There are 3 ways to turn a row about zero (a turn may also mirror it). The second row of each pair is the first, turned, with some noise. The first 21 pairs use one turn. New pairs use 2 turns, one after the other, and a turn may come again.
Known pairs, each followed by its turns in order:
[ 17   9 -21   7  19 -30]
[-14  42   0  13   2   0] => K

[-59  37 -10  22  -1  -1]
[-14 -16 -64  13 -23   4] => K

[  4   0 -12 -53  20 -16]
[ -8  -5 -39 -31 -26 -23] => R

[-35 -54  17  -7 -24  10]
[ 11 -20  42   3 -51  19] => M

[  0   0  -5  54  -2 -40]
[ 29 -24   3  36   1  42] => R

[ 14 -53   8  34  -3 -39]
[-26  23  21 -34  24  48] => K

[44 -7  2 40 -3 46]
[ 39  -9 -26  43  22  30] => M

[ -8  11 -36  -2  -4 -14]
[-25  18  -9   6 -26 -11] => K

[-61  23 -18   7   3 -48]
[ -8  30  18 -73  -9  -6] => M

[37  6  1 61 24 -9]
[16  0 -7  7 36 66] => R

[-61  12  19  27 -24   5]
[ 45  -5  12 -52 -30  -1] => M

[  1 -58  -3   3 -24  -4]
[ -8 -43   1  21  29 -29] => R

[ 12  14  12  23   0 -18]
[ -4  -2 -32 -15   5  12] => M

[  1  -7   7   3 -10 -21]
[-11   0  -7  -9 -18   9] => M

[  8  -3   6 -11  19  26]
[ 30   0   2 -11   4 -16] => K

[ 7  5 -8 38  3  3]
[-2  2 11 20 13 32] => R

[  8 -61   4  31 -22 -61]
[ 33 -79 -13  38  21   0] => R

[-20  61   3  -2  21  -7]
[  6   3 -15 -42  28 -43] => M

[ -9 -23 -41  10   4  19]
[ -2  12   1 -35 -38  -3] => K

[ -2 -19 -18 -46  59  15]
[-20  27 -69 -16   7 -28] => R

[-25 -34   4  61  -9   7]
[ -2  -8 -22 -40 -13  59] => K

New pairs, each followed by its turns in order:
[-40  -4 -54 -24   2  -5]
[ -1 -24  32  52 -25  15] => R R

[ 59  46  17  15 -43  31]
[-20  67  16   5 -53  24] => M K

[ 19   6 -18   1   7  -1]
[  7   2 -22  -9  -2  -9] => K M

[-31 -10  -3  -2  -6 -15]
[ -1 -27   9  13   9 -10] => M K

[-31 -11   0  -7  32 -23]
[-10  12 -33   7 -35  -5] => K R

[  0  42 -11  -8  25  20]
[-15  29  14  26 -17  24] => K K

[-18   1  21 -13  -6  -3]
[-10   9  13  18  18   6] => R K

[-16   3 -36   2  61 -27]
[ -9 -45  32 -27  28 -37] => M M

[ 7 -6 19 -4 -3 19]
[ 11   8  21 -10  16   2] => K K

[ -6   5 -14 -29  -9   3]
[ -5  15   4 -16 -26  -6] => R M

[  2 -13  -4 -22 -61 -27]
[-28 -34   1  38 -35  22] => M K

[-18 -15 -52  -6 -17   7]
[ 25 -14 -12  50  11  13] => M K

[ 25   0 -41 -60  40 -15]
[-53  -5   3 -11 -54 -42] => R K

[ -7 -28 -45   3  12 -61]
[ 15  47  11  13 -59 -25] => K R

[ 27   9   0 -11 -54   8]
[ -9 -43  22  -4 -40  -7] => R M

[ -8  61  -9  -1 -48 -10]
[-36  58 -31  -8   1 -27] => M M

[  6 -16 -13  11  -1  18]
[  4 -17  19  10   2 -10] => K K

[ 28  30 -34  -1   6 -34]
[  6 -38  20 -20 -44 -12] => R K

[-18   9 -15   5   6 -20]
[ -8  -5   4  -5   2 -32] => M M

[  1 -54   8 -15   9  -1]
[ 15  13 -24 -32  -9 -35] => K R

[ -2   8 -10   3 -13  -4]
[ 3  0 18  5  7 -8] => R R

[  5   3  36   3 -52  12]
[-30 -50  22   8  -2  13] => M R

[ 10  29   2 -19   9  19]
[ -3  12  12 -17 -30 -15] => R R

[-10  -5 -19  14  15  10]
[ -9  -7  14  16 -18 -14] => K K

[-38  39 -10  13  45 -10]
[  2  16   0   0  41 -57] => M K

[ -6 -15   7   3 -19   8]
[-12 -16  -3 -12   0  13] => R M

[-6 42  2 -8 44 11]
[ 23   2 -56  -8  -3  -3] => M R

[-10  24   8  17  31 -47]
[ 18  25 -25  50  11   1] => R M

[ -5   8   8  12  15 -27]
[ -9  25  -9  13 -11  12] => K R

[ -4 -38  -1   2 -26  -8]
[  3 -35  -3 -17  15 -21] => K K

[  3  -2  24 -44   4  52]
[ 43 -43  -7  18  35  16] => M R

[ 12   8  41 -31  28 -13]
[ 24  10 -46  -3  10  27] => K R

